The first 6 rows are patterns. Each new row is the sum of 2 different patterns, raised or lowered, with some noise. Before adding, each is slid sideways (what falls off one end comes back at the other), maybe read backwards, and multiplied by a number that may be negative. Names go in the order of the patterns.
Some rows, each with the names of its patterns after it:
[-17   9 -14  21 -22   7   4  -8   4  15   5   6  -9   5   7  -8  10   9
 -15  15  18 -21  10  21 -22 -19  13  14  -6  20  -2 -22   2  -7  18 -12]
C
[-17  10  20  -9  -1   8  16   6  15  -2 -18  22  -3  10  20 -12 -18  -3
   0   7 -19   2  -3  13   5 -11   4  22  -9  -5 -10  -7  -4  12 -17   1]
E
[ 10   3  16   5  16 -19   3  -8  -2   1 -15 -20 -15  -3 -17  17  20  13
 -20  23   2  11 -19 -16  22 -16   3 -19 -12  -4  19   5   3   6  -7 -17]
X
[  2  13  -9  17  17  15  22 -12 -16  -3   9  -4  15 -17   7  -7 -16 -15
  20   7   4   2  -7 -12 -17  -1  19  22 -22 -17 -21  -1   5  13 -10  20]
F
[-18  -4  -8  -3 -20  13  10  -9 -13  -6   5  20 -13   6 -17  20 -21   6
 -14  12 -14  -6  22  -9 -19  19 -10  -2  -2 -11   8   2  18   9 -16  16]
B
[-20  18 -15   8   1   9  -6  -3   9   2 -14 -18  17 -13 -15   9 -23  -8
  13  -2   4  14  -5 -16  12   1  -8  12   4   2  -8 -18 -14   5 -13   7]
S

New rows. What belongs after each?
[ -5 -14  -2  15   2  17   9   5 -31  29   6  16  34 -28 -36 -11   2  -3
 -10 -19  -1   1 -14 -29  16  21  -9  -6 -19 -23 -24   5  -4  15 -40 -11]
E F
[ 17  28 -15  38  25   4  26 -11 -26   3  24 -14  15  -5  -4  -9 -14  -6
  38  23   2  16 -10   9 -29  16  13  22 -28  -7 -16  -5   7  28   9   6]
F S
[  5  16  14  -5  13   3  -6   8  11   9  -2 -10   7  -8  22  -5  13   8
   1  14  22  15   9   9  -1   1  -4  20  -2  -1   9  23   5  -1  23  -5]
C X
[ 10  14  -6   2  17   5   2  -5 -17  17   3  24 -15   9 -13  25   0  25
   8 -21   2  24 -24  10  -4   6   3 -14  -8 -24  -1  23  -9  11   7   1]
F B
[ 15 -10   8  15   8 -10  15   2  36   5  -5  -3 -34  -2  31 -28  10 -13
  16   3  -8   2   8  12  40 -32   3   9  29  20  31 -10 -11   8  -2  24]
F B
[  6  13  -1  30  15  11   0  -4   9  20  -8  12  -5  17  -7  23   1  21
  18   9  18   5   3  -1  12  14 -10  10  12   3   8  17   3  22  -4  14]
B S
[-18  28 -29   3  -6   3   6 -12   4   0  27  -2 -28  11 -14 -18  25  21
 -21 -15   8 -27 -14   7  -7 -22  17 -15  -1   7  -3 -11 -18   0   8 -14]
C S
[ -9 -15  -4 -21   5 -12  10 -23 -17  -4 -15 -15 -10 -10  12 -10   2  12
  -6 -11   9  10 -30  -7  -6  -5 -14  -2 -18   9   7 -26   7  -5  16   4]
C X
[ 10   8  11 -12  37   3  31  -4  24  29  23  11  12 -13  15  16  -2  16
  15  -3  18   6  -3  17  39   8   8  13  -4  12  32   9  -8  10   5  -5]
E S
[  3 -18 -13   7 -15   9 -14 -31  -5 -13 -24 -21  -8 -28 -11   5 -31 -13
 -19 -21   4   6 -13  -5 -18  11 -22  -1 -25 -14  -9 -12 -25 -10 -10   3]
E S
[ 20  18  -9  11  -8   8  -8  28   2   8   0  16   0   8   8  14  13  24
 -16  16  15  -1  -3   2  11   6   7  -1  23   4  16  20  11  18  -2   8]
X B
[ -9   2  15  12 -11  -3 -10  19 -20 -25  14  12  15   1  -7   3  19   4
  19   3 -30  19  -5 -21 -18 -10  -8   4  19 -15 -10   3 -12  -4  23  12]
E B
[ 13   0  30   2   3 -10  -1 -12  37   3   2  26   3  30  -8  28  15  30
  -2   4 -18 -19 -18  20  16   0  -1 -17  15  11  21  13  25 -15  -8   7]
X F
[ -4  -1   6  15   5  13 -15   5   3  16  11 -19   8  -3  41   9 -22  13
   0 -11  24  13 -10  -5  23 -25 -19  32   3  -8  27 -14  -2  21   2  11]
C E
[-27 -23  -2 -22  10  25 -13  11 -29  22  -2  -3   0 -27   8  -8  -8  -5
 -13 -11   4 -25  12   0 -21  19  -9 -25   8 -22 -35  17  -4 -36  14  20]
C S
[26 22 23 12  7 17 30  8 36  1 35 44 21 36  3 32 18 12 39  7  7 35 14 16
 26 10 29  2 30 19 19  5 48 21  8 23]
C B
[ 11  12  40  20  30  31  17  30  31  31  12  50  -9  16  -4  16  21  43
  10   2   2   1   5  13  31  21  23  24  -7  37  54  20  33 -22  25  10]
X F
[ -4   2  19  20  19  23   2  29  10  21  18 -17  27  15 -11  12  18  30
   6  36  15  23   0  12  13  33  11   1  -5  26  10  28  20  22   0  21]
X B
[-32 -24  -4 -25 -23 -21 -13 -36 -26 -10  -1 -44   9 -52  -2 -23 -43  -8
 -47  -5 -52 -39 -18 -15  -7   1 -22 -30  -5 -13 -34  -9   5 -46 -18 -26]
C X
[43 24 30 28  2 12 28 26  1 37 24  5 22 20 19 32 24 10 26 18 38 19 19 30
 32 -2 32  9 27 12 17 41 16 15 -2 28]
C F
[  1 -15  18 -13  34 -11   0  21 -15 -17  10   1  10   9 -12 -11   1 -21
   4   4 -31   9  -7 -10  19  15  -2  -9  16 -31  19   4   5  -2 -10  -1]
C S
[  0  15   7   9  14   2  21 -13  24   5   8  -3  18  -1 -14  -8  25   6
 -11   9  26   4  10  17 -10  14   9  -7  -2  14  -9  -2  13   1  -6   0]
X S
[-17 -22   0  -4  10 -23 -20 -27 -10 -23   0 -14   5 -16 -29 -32   6 -11
  12  -7 -29   2  -9  15 -32   3   2  -4 -38 -28 -38  -7  -4 -16 -26 -27]
X F
[-19  18  -7   0 -27 -15   4  -7   2   9 -31 -13   5   7 -21  15   4 -18
   8   5 -20  -8  11 -18  -8   4  -4  -6  -5  -2   2 -16  10 -24  10 -18]
C S
[-19   2 -30 -27 -36 -36   6 -15   3 -17  -4 -22  10 -29 -15   3   6 -21
 -22 -31  -5 -15   7 -18   3 -31 -18  -6   7   7 -29 -10  -8 -20 -20 -13]
F B
[ 11 -25   5 -22   8  -5 -14  -5 -17   0   1   0  -6 -11  -5  -1 -11   1
  -2  -4 -14   0 -19  -9   0 -10 -12   5  -8  -5   3   1   0 -18 -10 -12]
X S
[ 5  0 19  9 13 11 13 10  5 18 -6  9 -2  4  9 17  8  1  9  9  7  9  9  2
  0 -3  2 -2  2 18  8  4  1  4  9 13]
X F
[ -3  -6  16  25  17   6  16   9  -8  -8   8  27   9  -4  15  -7   6  11
  12  12  19  -3  -8  -7 -17  18  -4   3 -21   9   8   8   7  37   9  23]
E F
[14 28 17 23  7 16 21 11  5 25 11 20 34  8  2 26 14 11 34  3  1 28 20 18
 22 18  9 22  7 31 -3 23  8 27 13  2]
E S
[25 23 23  8 29 14 28 25 19 32 24 23 21 22 20 24 15 37 12 26 10  9 20 29
 13 27 24 22 16 14 13 39 32 18  6 -2]
E F
[ 11 -17 -30 -24 -37  -7 -10 -20 -24 -16 -26  -5  -6 -23  -3  -2 -11 -24
 -31 -15 -17 -18 -39 -35  -6 -10 -27  11 -23 -12 -14   2  -1  -3 -26 -33]
E X
[ -5 -21   9  11  -3  -2  16 -18  17   1   2  -7 -11   4  -3 -12  -6   9
 -17  16 -12   5 -15   2  16  -5   2  -4  -9   4   5 -18   5   3  -8  -3]
B S
[-31  -8   6 -46   1   2   2   1 -22 -21  -6 -22  -9 -23  17 -25 -20 -20
 -20 -37  -1 -19   0 -14 -18   5  -4  -7   1  -9 -40 -16 -31 -10 -17   0]
C X
[-27 -50 -14  -4 -53 -13 -20 -30  -7 -31 -36 -42 -37 -20 -40  -5 -30 -20
 -22 -17 -42 -37 -16 -10 -16 -34 -39 -19 -26 -23 -40 -12 -34 -21 -39 -15]
B S
[ 14  -8  11   0   6 -12  20 -11   1  34  -4  31 -10   2  34  36   2   8
  -3  14   1  14  -2   1  21  -3   4  23  25  22  23   5  -3  31  12  29]
E X
[ 14   6 -22 -11 -10   2  14 -10 -16   7 -15 -30  20  18  -9 -19  13 -26
   1   6  -4  11  -9  -9  -1 -20  -5 -13   3 -10 -18   7 -15 -16  -6   4]
C F
[-28  38  -7   4  44 -19 -22   9  16  13 -13  21   6  30   0  15  -7  37
 -11   8 -14 -14  -3  22  -4  22 -15  19  39 -15   5  29  29  13  37   1]
E S
[-28 -28 -18 -12 -35  -7 -43  -2  -6 -47 -18 -57 -13 -42 -44 -52  -5 -17
 -20 -20 -18 -24 -10 -28 -24 -24 -26 -45 -34 -38 -25 -22 -25 -16 -34 -43]
X B
[-10   5 -24  18 -12   2 -24  -1   8   4   9  12 -26   9   4   2  11   0
   4  -5  26  12 -24  10 -25   8  -9  -8 -19   3  -2  12  -5 -13   7  22]
E B
[-24 -15 -28  18   0  -3  -5 -17  -7  12   9 -21   5   6 -10 -19 -31 -14
   7   3 -22 -28   3  -1  -6  15 -18   4  -4 -12   2   4 -18  -5   6   6]
E F
[ -7   1   7 -34  -9   6 -21 -20  10  -5 -23 -10 -10 -32   5 -24 -11 -10
 -18  10 -32  10 -11   4 -19 -17 -16 -12 -17  -6 -16 -10  -5 -26   5  -1]
C X
[  2  16  16 -11   3  18 -10   4  15  -5  -2  10  -4   6  21  -3   9   4
  -4  18   9   0  15  -5  15  -4  15   9   2   2  13  14  12  -8  16   6]
C S
[-13  -7   8  -2   4  -1  -7   2  -6  10  -2  -2 -11  14   4 -17   1  16
   0  11  12  -9  10   3   4  -1   9   7   2 -14  -6  -8  -1  17  -8  -3]
C F
[13 53 34 56 41 22 37 32 43 40 46 28 37 25 18 17 38 54 33 18 10 20 47 43
 36 65  7 18 37 44 29 52 28 35 46 28]
E F
[ -4  11   6  12  -3  18 -13  -5  -4  15 -11   0   0  13   5 -18  19  -4
   4  13  -5 -10   7  -2   1  13   7 -10   6  -5  -5  -1  14   3   4  -5]
X S
[-24 -25 -13 -23 -21 -22  -9 -17   0 -27 -32 -23   0 -14 -37 -38 -24 -21
 -14 -43 -13 -33 -18 -19 -11 -25 -40 -10 -11 -37 -27 -19 -22 -17 -42 -33]
E B
[ -5  -1 -13 -12  -7 -24 -24 -23  -3   7 -27 -26  -6 -26   2 -10  -3  11
 -23   3 -18  15   2 -18   7 -29 -31   2  12 -30  -8  -4 -21 -27  -9 -26]
C F
[ -2 -30   0  -1 -14 -47 -11 -21 -25 -10   1 -26 -20 -23  -6 -44 -24   5
  -8  -2 -16 -32   4  -3 -23  -5 -35  10 -35 -31 -26  -5  -3   7  -6  11]
C X
[25 16 38 21 38 41  7 47 43 36 52 23 30 16 22 11 29 25 30 35 29  8 22 30
 52 33 46 12 56  7 48  3 50 14 24 39]
B S
[ 31   7  31  14  13  -7  27  22  -1  14 -11  18  13   3   4   7   7  23
  18  -6   7  20   3  16  -7  19  15  -1  -1   2  20  21  11  25  -1   6]
E B
